The same things were measured in two ways. Each way mixes the same 9 hidden numbers, adds some noise and spreads widely along 5 directions of its own, which tell nothing about the thing.
In the rows, 128 means zero.
Some things both ways: the first way, then the second way.
[110 101 114 138  92 147 118 116 105 158 126 111 158 114  94 168 185  87]
[206  97 139  89 128 138  94  78 167  93 120 133 114 117 152 207 113  68
 148  86  79 129  97 135 127]

[ 94 119  35 120  84 155 121 121 128 152 133 127 102 117 161 130 221 119]
[ 73 126  85 138 139 121 143 156  94 116 111 150 117 153 122  84 100 141
 140 133 181 101 113 132 154]

[130 137 122 132 136 123 125 125 129 142 163 138 102 138 121 124  98 139]
[121 138 164 166  80 128 161 116 137 132 148 143 124 148  62 158 145 119
  79 116 123 144 129 142 102]

[136 114 166  83 178 106 104 109 115  81  98 155 104 157 106 119  94 173]
[115  83 156 169 108  48 162  58  95 138 151 110 126 174 100  99 127 110
 106 125 186 134 168 109 110]

[107 142  97 166 125 125 149 147 130 155 122 128 137 103 144 131 136 112]
[113 131 133 159 101 158 145 141  90 133  93 119 143 139 117  88 146 162
 121 150 147 133 103 132 129]

[145 185 160 125 142 143 120 123 168 108 170 122 128 142 119 116  93 149]
[102 110 121 102 112  87 158 127 120 112 124 120 131 154 138  67 102 124
 119 152 160  94 128 123 147]

[143 142 127 117 108 118 121 119 137 156 159 127 136 167 186  81 158 100]
[127 112  76 142 144 118 123 148 130 117 128 157  85 117 145 124  91 118
 161 102 137  97 124 117 150]

[ 44 121  68  74 127 182  93 129 144 157 107 139 111 115 112 212 188 125]
[101 145 120 136 119 129 113 108  95  99  81 107  95 119 143  87 107 177
 152 136 150 106 118 143 149]

[ 85 165 122 180  98 156 111 132 126 117  92 152 156 131 157 140 167 101]
[ 98 125 109 105 146 144 130 151  84 103  80 127 154 155 139  78 116 158
 156 139 158 108  86 140 156]

[117 133 157 126 151  93  94 125 113 119 116 150 106 151 109 132 100 141]
[141 129 109 122 125 153 118 114 151 108 148 154 150 144 110 159 132 104
 119 129 140 137 107 134  99]

[122  50 122 162  64  90 107  83  98 137  98 137 124 129 153 111 147 121]
[221 122 127 122  98 153 119  92 116  59  83 176 142  95 183 108 173 121
 135 135  86 111  82 147 133]

[137 190 109  52 206 156 136 139 175 141 165 116  99 115 109 124 110 157]
[133 179 156 148 104 142 130 161  74 130 151  98 125  85 132 125 143 145
  81  78  94 135 115 186 149]

[121 123 108 112 144 149 144 116 138 135 133 129 135 121 132 144 145 129]
[156  86 138 115 126  91 133 110 134 132 147  56 130 113 167 123  87 155
 159 108 102  97 128  91 155]

[157 150 167 126 187 112 171 139 116  78  96 109 159 107 104 117 104 125]
[150  79 140 122 144 121 134 111  93 147 139  98 168 174 126 145 128  74
 131 107 156 161 112 118 133]

[ 62 153 103  57 141 131 127 187 163 148  92  95 109  91  72 191 138 136]
[198  80 146 177 132 141 130  93  60 100 128 174 146 140 134 151 103  59
 119 116 125 154 111 116 115]

[110 134  98 137  89 119 136 142 115 173 163  90 128 120 129 112 160  65]
[115 115  86 113 173 171 105 146 176 144 143 137 126 131 121 198  93 135
 192 131 103 134 117  86 123]

[ 61 164 127 109 172 159 149 154 122 122  89 159 101 115  80 172  92 128]
[160 123 154 140 100 128 137  94  80 112 118  81 166 144 119 127 186 149
 121  82 143 142  77 170 140]

[142 106 132 169  93 112 129 121  83 118 125 148 118 151 121  92 131 121]
[144 128 164 124 120 107 134 108 142 142 148 110 166 150 100 152 159 135
 128 106  84 143 153 119 106]

[ 96 162  92 138 118 140 113 154 119 173 149  94 110  85  90 119 141  81]
[123 141 130 149 134 164 117 107 115 118 123 148 143 138 107 155 139 142
 140 139 122 150 115 130 106]

[188  48 107 149 136  76 183  82  97 115 105 121 188 123 208 111 192 113]
[141  92  77 136 149 171 127 171 143 146 132 166 109 135 131 182  80  73
 157 114 134 134  86 103 146]

[138 132  95 142 143 138 188 122 106 119 150 130 106 101 112 116 114 127]
[121 133 150 130 101 129 150 144 118 149 139  86 170 147 100 127 182 156
 116 100 113 148 108 144 136]

[139 110 170 129 125 135 166 122 112 129 109 146 149 154 107 123  99 125]
[191 101 187 157  79  95 148  81 109 122 129 110 116 129 113 156 172 104
 109  67  91 147 123 145 137]

[131 184 162 103 151 151 154 153 159 123 159 128 117 147  85 132  66 143]
[145  98 152 139 119  89 156 113 127 133 164 120 138 151  99 171 118 104
 112  91 112 137 134 118 127]

[147  72 118 167  54  94 125 103 112 124 100 143 154 158 184 106 186 129]
[106  52 137 165 117  53 196 101 120 137 144 168 101 198  81 133  60  73
 120 148 172 123 159  75 126]

[ 96  95  66  74 157 160  93 108 122 115 123 164 113 140 115 211 190 167]
[ 60 159 134 114 143 121 112 142 152 154 141  69 115 127 106 123  80 179
 143 131 112 112 174 112 115]

Other things, the second way, with their names:
<18>: [120 149 143 125  96 113 166 144 114  99 139 145 141 121 128 103 124 166
  98 147  90 103 126 136 142]
<749>: [120 128 123 131 136 157 147 140  89 116 162 144 179 150 118 141 118 116
 105 140 144 150  88 139 130]
<872>: [157 100 173 135  59  66 178  84 132 119 129 116 119 135 132  80 142 117
  85 135 119 107 144 124 129]
<1029>: [135 114 157 115 119 124 130 118 142 138 129  85 134 132 116 152 116 119
 132 109 105 135 131 122 130]
<1129>: [112 137 112 104 159 134 127 154 132  89 114 225 116 157  99 179  69  82
 138 125  87 115 132 135 131]
<336>: [ 72 166 110  98 160 192 102 156 107 150 127  91 162 119 134 112 109 158
 147 173 125 149 122 128 127]
<1104>: [106 142 139 151 170 133 129 162  36 151 143 128 143 122 144 113  85  93
 116 128 118 155 160 132 145]
<440>: [ 59 151 178 173  79 108 156  94  50 148  85  90 118 155  91  37 164 170
  90 151 190 151 155 162 121]
<481>: [ 91 130 123 128 135 108 125 111 106 115  75 169 120 171 110  85 136 126
 149 145 153 123 156 129 118]
<695>: [154 117 137 124 131 124 134 122 137 108 155 145 143 122 124 152  88  98
 104 122  97 120 130 120 119]
<473>: [112 156 148 163 124 152 126 134 111 144 150 114 114 100 114 157 107 141
 115 140  87 150 151 125 120]
<771>: [ 64 158  73 120 169 177 138 192 125 111 159 241 124 156  80 188  74  82
 112 166 133 139 104 141 127]
<996>: [115  86 132 179 124  79 125  60 151 184 129  74  96 153 109 113 140 152
 175 115 161 135 189  65  92]
<485>: [141  99 138 175 104  94 141  84  71 116 105 133 107 137 140  85 132 110
 118 123 169 128 127 134 137]
<976>: [148 133 131 146 122 137 126 120 159 152 163  66 170 109 120 139 163 203
 148 116  86 127 133  89 106]
<874>: [135 136 157 190  96 142 132 137 145 168 142 100  98 115  77 175 141 141
 119  69  92 144 141 123 109]
<927>: [148 107 134 216 102 107 161  88  80 112 143 171 104 141  99 134 125 111
 101 120 161 141 128 121 115]
<1211>: [150 162 129 151 108 167 126 145 137 113 134 138 139  90 124 141 158 165
 114 121  81 126 114 135 116]
<494>: [150 121 101 139 129  83 120  77 114 103 124 131 127 130 159  75 169 157
 157 113 147  94 146 127 130]
<676>: [171  92  76 133 147 165 111 131 125 105 132 223 125 149 128 166 111  14
 123 115 167 138  92 138 110]
<589>: [101 148 119 121 104 181 120 141 130 130  64 150 136 150 115  89 161 129
 132 168 153 140 105 144 115]
<239>: [157  95 110 130 162 141 131 141 110 103 123 185 137 160 117 186  95  79
 157 100 114 132  98 119 142]
<986>: [151  96 128 118 123 122 142 123 125 115 112 173 122 155 128 150 116  66
 130 124 117 133 114 125 138]
<389>: [181  88 102 123 155 118 128  91 106  76 164 176 122 127 160 197  98  75
 142 106 117 127  82 130 153]
<252>: [121  93 134 151 116 118 126  85 125 146 120 105  98 147 115 145 124 109
 142 125 159 145 128 116 126]
<249>: [162  91 112 126 132 101 121 111 140 137 133  80 120 121 157 130 129 142
 173  79 116 109 122 104 150]
<81>: [140 133 110 169 119 130 146 153 143 154 172 147 133 100 130 109 119 137
 110 151 102 121 159  86 108]
<465>: [ 81 140 120 130 125 141 122 127 123 155 129 112 121 136 117 100 114 133
 125 155 154 138 150 123 114]
<772>: [ 81 144 170 124 103 117 140 128  37 129  85  84 160 157 122  36 133 140
  91 147 176 136 128 169 145]
<206>: [188  71 150 131 113  93 140 100 143 135 144  73 147 128 154 114 107 117
 134 111 104 103 139  81 124]
<321>: [ 96 137 125 149 136 106 124  73 130 138 143 109 120 137 108 138 148 174
 156 140 131 141 163 111 112]
<1037>: [130 108  99 109 139 138 116 134 123 124 123 123 132 132 158 101 108 105
 142 130 160 117 103 129 143]
<1130>: [179 106 139 161 123 148 142 143 150 145 165 159 148 133  97 197 115  76
 111 100  79 145 127 105 102]
<930>: [114 150 139 100 123 133 147 146  87 135 170  72 212 146 128 108 173 156
  97 118 133 146  95 164 145]
<105>: [125 140 103 123 152 178 138 156 133  97 165 240 148 154  84 217  85  60
  97 142 108 148 100 135 108]
<243>: [ 74 110 137 128 105 147 127 102 156 166  87 103  96 160  97 122 111 136
 155 181 152 148 146  95 107]
<187>: [143 112 143 102 128 179 116 115 102 112  66 119 136 151 129 172 136 122
 170 130 110 166  66 145 154]
<726>: [ 61 150 134 137 119 132 131 125 121 142 115 139 131 162  81  90 118 144
 111 162 163 134 159 129  94]
<351>: [146 121 142 164 115 138 156 115  89  93 113 198 158 158  99 132 125 125
 108 158 108 134 120 113 110]
<550>: [156  84 123 121 123 127 126  48 158 136 145  72 147 136 142 167 158 164
 177 146 125 148 106  85 118]
<953>: [165 113 159 145 104  86 161  91  68  90 133 171 143 145 128 112 151  87
  88 116 128 132 121 156 141]
<602>: [ 96 165 130 164 105 190 112 136 127 149  97 137 109 127  85 125 149 148
 121 145 137 158 131 136  89]
<1184>: [104 126 145 139 117 115 136 100  96 118 129  83 104 130 128 136  93 164
 133 130 139 126 115 129 151]
<312>: [103 129 129 102 146 155 124 150 148 142 146 103 158 145 107 170 101 140
 148 134  98 144 117 107 125]
<826>: [ 86 146 130 102 133 145 131 127 173 155 135 107 152 146  99 142 139 165
 146 168 105 139 151 101  97]
<169>: [141 129 106 183 121 146 128 131 105 110 131 195 117 150  86 146 137  89
 106  91 168 133 111 144 101]
<42>: [149 116 129 129 153 151 119 161 144 163 162 106 135 120 121 203 107 112
 152  91  71 147 125 106 133]
<1092>: [118 141 109 147 118 143 152 169 144 117 130 197 126 144  85 145 107 122
 111 126 121 109 113 125 118]
<1155>: [148  87 147 118 100 149 153 140 159 131 123 129 129 146 110 184  97  99
 127 131 101 136  84 104 132]
<669>: [148  98 141  95 112  86 143 107 136 109 109 132 115 140 149 112 113  90
 133 124 117 105 135 126 143]
<154>: [ 92 104 117 117 146 153 147 161 122 149 122 116 169 172 107 123  90 135
 146 166 152 137 113  87 123]
<250>: [126 149 107 126 156 199 106 183 103 133 136 138 176 111 142 125 114 126
 131 139 110 143 105 131 127]
<734>: [ 90 140 108 126 102 161 125 147 127 139 107 118 117 137 112 105 144 130
 117 131 170 132  90 159 140]
<30>: [113 122 103  99 158 147 120 158 132 136 144 139 149 159 111 165 116  88
 135  98 138 140  99 140 135]
<1121>: [140 144 147 139 116 109 130 112  97 114 145 116 133 138 106 149 151 123
 106  70 122 134 120 167 132]
<1178>: [ 98 128 136 112 131 133 139 139 122 157 144  78 122 130 130 158 117 139
 146 118 110 151 116 136 165]
<6>: [178  97 119  67 105 113 145 119 193  92 151 123 118 113 159 180 106 117
 145 111  70  94  77 122 161]
<99>: [121 124 120 134 132 122 126 116 101 127 127 142 144 142 138  79 128 110
 122 148 150 129 149 124 118]
<199>: [124 121 122 156 130 169 119 122 145 143 110 171 127 154  80 175 127 110
 152 138 119 156 130 101  92]
<1183>: [197  54 121 178 103  70 157  74  78  92 113 217  70 150 145 119 117   4
 104  98 175 119 121 137 144]
<221>: [ 99 117 136 123 111 131 119 107 109 140  82  82 124 150 129  67 130 167
 155 152 165 122 131 109 126]
<1017>: [176 122 145 170 100 126 147 108 113 122 147 154 141 123 114 151 162 111
 105 111 109 144 117 129 116]
<617>: [119 129 100 159 130 158 150 140 107 100  97 240 126 155 104 130 128 110
 131 168 131 137 110 121 122]
<717>: [146 145 114 138 125 181 142 172 129 106 164 163 144 108 112 193  92 120
 101 118  83 129  75 137 133]
<751>: [181  92 125 140 139  88 133 104 106 122 162 153 138 142 139 147 133  51
 113  82 135 137 137 131 129]
<687>: [ 50 162 143  90 120 139 122 141 160 175 117  47 130 128 116  92 131 195
 146 166 109 130 166 115 126]
<766>: [101  89 147 146 118 113 157  92 112 168 131  77 155 167 111 104 124 156
 140 172 151 146 145  77 113]
<502>: [136 110 152 157 100 117 165 107  88  93 140 206 116 165  75 174 103  49
  72 126 136 148 107 156 120]
<229>: [108 104  77 128 137 115 117 122 145 143 129 160  80 141 134 131 120  71
 152 112 180 125 129 130 136]
<596>: [122 156 119 129 108 155 131 145 113 118 137 114 154 109 138 103 150 168
 115 130 125 123  97 152 132]
<1102>: [104 159 113 143 152 182 130 188 100 124 123 191 152 140 106 132 107 110
 116 147 110 142 125 129 121]
<731>: [129 148  93 137 144 157 111 127  93 102 153 153 185 141 122 114 151 133
 116 124 159 131 106 153 111]
<906>: [ 90 177  77 120 163 136  85 133 137 130 157 142 116 108 136 122 134 131
 143 111 140 119 159 146 115]
<373>: [128  96 105 127 163 111 144 131  89 120 119 169 119 150 151 129  96  86
 159 133 134 133 132 113 163]
<1123>: [137 119  57 142 167 149 110 132 146 102 134 200 114 137 128 169 103 109
 167 116 142 114 105 121 122]
<760>: [100 146 140 101 116 166 137 156 121 150 131  90 171 146 112 138 165 137
 116 128 125 156  91 155 136]
<1082>: [154 103 111 108 134 103 130  92 110  82 132 152 130 122 177  99  93 105
 128 150 135  97 122 122 142]
<652>: [159 100 143 130 113 105 147  98 153 125 178  91 153 140 110 176 138 152
 137  95 108 125 107 107 130]
<790>: [193 128 156 165 107 117 143 102  85  89 157 168 155 113 130 138 147  85
  74  98 102 135 121 154 115]
<2>: [147 139 106 126 106 159 129 160 121  91  98 172 112 117 139 114 119 103
 108 111 133 107  72 167 148]
<212>: [133 146 107 100 160 146  95 122 157 127 158 117 125  92 166 153  91 130
 148 131  87 116 149 113 119]
<160>: [173 120 147 108 113 140 132 103 113  83 115 171 147 133 138 145 127  86
 107 140  97 134 103 147 125]
<685>: [110  97 129 120 132  93 157 113 112 129 144 111 153 164 125 102 110 132
 129 148 151 121 131 105 135]
<139>: [115 129  97 105 157 114  94  92 140 115 112 140 107 136 146 127 120 125
 174 125 141 114 148 126 125]
<675>: [149  99 142 102 121 112 139 120 161 126 111 138 144 161 120 136 120 113
 148 138  96 118 138  93 119]
<515>: [ 79 142  93 101 144 147 119 124 152 132 115 115 113 122 140 122 124 178
 174 166 131 121 121 113 139]
<300>: [136 115 137 146 153 111 130 131 114 139 179 121 130 125 115 177  69 101
 119  98  97 129 146 107 131]
<712>: [193 104 131 128 111 104 151 110 142  85 169 138 137 118 137 170 115 110
 105  85  92 102  94 134 139]
<821>: [203  73 144 122 123 146 132 119  93 113 127 118 185 151 138 149 135  60
 120  96 130 151  70 136 135]
<985>: [172  98 172 119 127 137 129 129 121 129 124 128 142 147 115 192  95  71
 129  95  75 151 116 124 134]
<124>: [170 133 129 122 153  98 136 114 104  54 141 220 131 136 124 171 105  91
 117  99  76 108 125 152 136]
<974>: [141 116 109 140  91 143 172 133 147 109 168 174 110 118 118 176 120 109
 100 143 117 126  84 131 146]
<39>: [140 134 153 123 102 121 138 126 161 142 137 109 136 125 115 138 144 153
 129 124  78 122 145 112 118]
<696>: [167 129 164 160  84 117 163 126  70  94 119 154 121 118 125 127 132 107
  77 104 109 128 108 161 145]
<478>: [151  94  80 102 161 120 122 135 156 118 170 143 135 130 158 164  96  90
 160 110 125 108 110 109 146]
<82>: [174 109 154 149 110 104 139 119  85 127 127 111 145 114 164  71 140 105
 109 116 117 123 145 126 134]
<956>: [188  69  95 130 173 128 111 110 137 122 147 160 153 145 153 168  91  76
 174 118 111 127 126  75 113]
<366>: [116 127 140 129 121 112 158 143  86 120 116 150 134 144 121 101 114 118
 114 132 124 123 131 130 143]
<568>: [145 130 104 147 143 166 134 144 105 108 120 201 149 138 118 153 130 100
 131 135 115 143  99 131 130]
<1111>: [ 78 124 107 107 117 139 139 131 122 118  95 123 147 162 128  64 115 157
 135 180 176 109 107 125 132]
<483>: [202 148  98  98 190 179  83 148 136  84 180 159 198  99 164 208 125 118
 158  72  34 122  96 136 124]
<54>: [170  87 122 134 126 104 135 113 115 132 146 108 141 124 164  96 111  95
 126 116 142 115 129 109 132]
<770>: [106 122 117 144 105  72 141 102 164 122 118 141  64 127 123 103 114 147
 142 129 135  87 172 112 124]
<1033>: [125 117  92 143 123 178 148 161 103 124 108 194 161 155 128  91 146 110
 124 174 160 140  83 121 126]
<788>: [136 119 155 112  96 101 146  89 122 108 107 108 150 157 116 114 177 156
 135 117 122 129 112 145 137]
<937>: [106 110 101  96 165 134 108 136 139 144 138 125 128 135 153 132  84  92
 164 146 132 132 140 103 135]
<136>: [163  71 109 112 129  82 138  78 110 102 114 122 131 146 177 102 124 113
 161 127 153 107 111 111 156]
<837>: [105 156 148 147 109 110 148 123 134 103 141 159  83 119  98 166  92 150
 114 120  80 112 147 135 137]
<434>: [173  94 146 175 111 116 150 103  92 114 124 167 155 160 102 132 155  91
 116 107 135 146 123 122 109]
<569>: [199  92 162 147 100 110 154  92 145 110 155 154 106 121 117 219 109  74
 112  95  67 140 117 119 133]
<609>: [127 118 117 107 115 146 115 151 121 121  53 139 115 138 154  75 128 118
 159 141 131 110 110 129 150]
<762>: [122 130 178 173  86 121 157 116  60 138 130  78 176 136 112  63 154 164
  80 150 146 146 138 128 111]

Some of these things the first way, each followed by its name:
[155 113 119 171 113  85 174 138 126 128 122 117 136 103 142 100 119 132] => <1033>
[171 128 167 120 104 129 167 124 149 106 112  96 168 133 131  84 130 118] => <373>
[156 116 141 155 108 101 109 107 128 110 125 132 134 138 142 102 137 151] => <105>
[145 194 170 148 131 151 118 160 154 147 151 130 152 142  89 122 100 133] => <695>
[160 151 138 159  76 215 138 120 132 119 142 136 153 132  86 104 136 140] => <124>
[118 158 163  67 121 166 123 137 169 146 195 133 106 182  86 143  67 139] => <770>
[116 164 156 109 145 121 107 134 145 126 170 120 121 149 103 146  92 123] => <687>
[128 132 141  99 195  93 153 106 137  72 134 120 106 119 128 137  80 152] => <760>
[110 110  68 111  98 137 100 102 119 103 169  90  96 106 126 121 179 107] => <481>
[ 95 120 130  72 183  89  56 103 138  75 140 146  82 158 135 167 115 172] => <726>
[148 132 125 160 171 100 162 121 114  94 100 105 159  82 137 117 141 110] => <821>
[136 134 131  68 199  91  97 116 142 108 158 101 103 121 123 127 112 146] => <465>
[114 137  93 119 147  96 113 128 126 124 104 123  91 100 138 117 141 151] => <749>
[111 153 119  86 179 109 134 164 155 119 109 123 122 125 112 167 119 161] => <250>
[120  84  77 103  94 144 143 115 137 110 112 136 116 128 133 157 175 168] => <366>
[ 87 105  59  59 167 105 131 125 130 151 180 124  76 142 156 156 143 117] => <874>
[112 116 150 129 126  96 134 137 119 105  95 155 118 153 131 122 105 145] => <434>
[113  24  38 109 135  85 137  98  87 108 101 112  93  71 131 153 181 148] => <766>
[101 105 101 140  36  95 116 132 140 158 144  99 100 130 147 100 145 109] => <617>
[ 96 119 205 138 154 114 148 107 134  81  74 114 191 120 139 169  96  87] => <187>
[165  97 135 107 131 100 129 113 122 116 114 107 154 134 128 126 171 133] => <937>
[147 102 135 127 120  76 126 131 107 127  92 129 149 146 138 122 170 128] => <676>
[129 173 147 129 170 124 141 142 117  98  87 170  89 132  98 108  85 172] => <930>
[124 143 134 169 109 125 171 130 151 145 160  99 163 106 134 155 109 101] => <1155>
[172 107 138  98 212 142 186  91 120  46 113 135 152 120 109 149 115 166] => <30>
[143  89 137 176  83 120 103 117  54 165  98 155 139 146 120  66 163  93] => <321>
[120 131 140  93 162 110 111 108 148  75 131 128  88 134 121 132  94 166] => <685>
[ 94 206 129 121 157 149  98 157 158 114 105 118 140 106 110 160 148 134] => <772>
[179 116 169 115 134  93 137 123 105 104 101 144 134 170 128  73 127 147] => <751>
[ 91  94  47 115 153 143 171 131 131  95 108 126 119  74 106 213 157 165] => <154>
[127 169 180 108 152 158 177 158 133 138 131 141 148 162  93 126  74 107] => <249>
[135 157 154 101 136 127  82 113 159 122 149 105 114 126 116  99 110 142] => <1082>
[134 137 138 133  73 155 148 157 132 143  99 136 122 132  82 112 128 149] => <953>
[159 111 167 130  98 125 159 119 141 145 143 112 154 140 118 114 104 120] => <569>
[144  44 124 146  92 111 137  41 117 103 141 146 127 147 169 133 133 147] => <6>
[128 109 136 120 122 127 152 111 150  97 141 108 161 133 141 171 132 124] => <609>
[107 117 115 140  93  98 101 134 108 141 149 125  94 138 105 129 132 122] => <826>
[174 144 150 168 140 172 165 112 122 131 141 156 156 124 112 104  99 144] => <712>
[175  94  91 132 100 128 187 174 122 192 128 150 124 134  88 123 129 179] => <81>
[100 144  83 100 184  76  84 122 136 121 143 109  66  93 149 113 122 150] => <762>
[139 165 192 111 156 144 137 128 148 125 159 110 142 131  85 120  55 109] => <515>
[178 131 168  59 144 123 166 124 169 121 154  71 143 126 105  97 101 134] => <1183>
[117 124  59  75 140 160 170 159 167 117 146  99 109  91  87 182 147 174] => <1102>
[ 94 180 113  91 190 105  72 140 123 115 132 138  55 125 112 101 111 144] => <731>
[145 135  99 187  56 145 122 114 136 168 165 132 117 126 148  84 144 133] => <18>
[ 98 145 123 127  97 144 143 133 144 117 125 114 140 132 141 134 149 101] => <239>
[166 136 126 129 156 177 181 118 156 118 136 121 159  95 108 137 112 156] => <696>
[182 130 166 193 106 113 173 151  96 167 117 141 161 134 115  60  96 114] => <1017>
[136 115 141 123 128 129 121 106 143 104 109 138 140 133 123 147 136 161] => <502>
[193  53 178  77 173 108 176  95 100  82  81 163 169 182 124 132 124 170] => <229>
[135  58 204 150 158  92 162 109  68 110  48 166 156 135  83 134  62 130] => <550>
[139  93  84  91 141 119 147 133 119 130 110 128 121 115 112 148 168 162] => <54>
[ 90 122  62  75 163 169 160 162 123 140 111 159 101 118  79 199 145 166] => <169>
[ 99 137 113 168  95 122 126 132  92 160 129 160  98 142 134  99 125 105] => <652>
[134  88 128 116 132 148 153 118 105 119 100 166 139 149 123 140 136 143] => <1123>
[123 167 140 100 162 130 141 150 156 126 166 116 122 131 103 143  87 130] => <206>
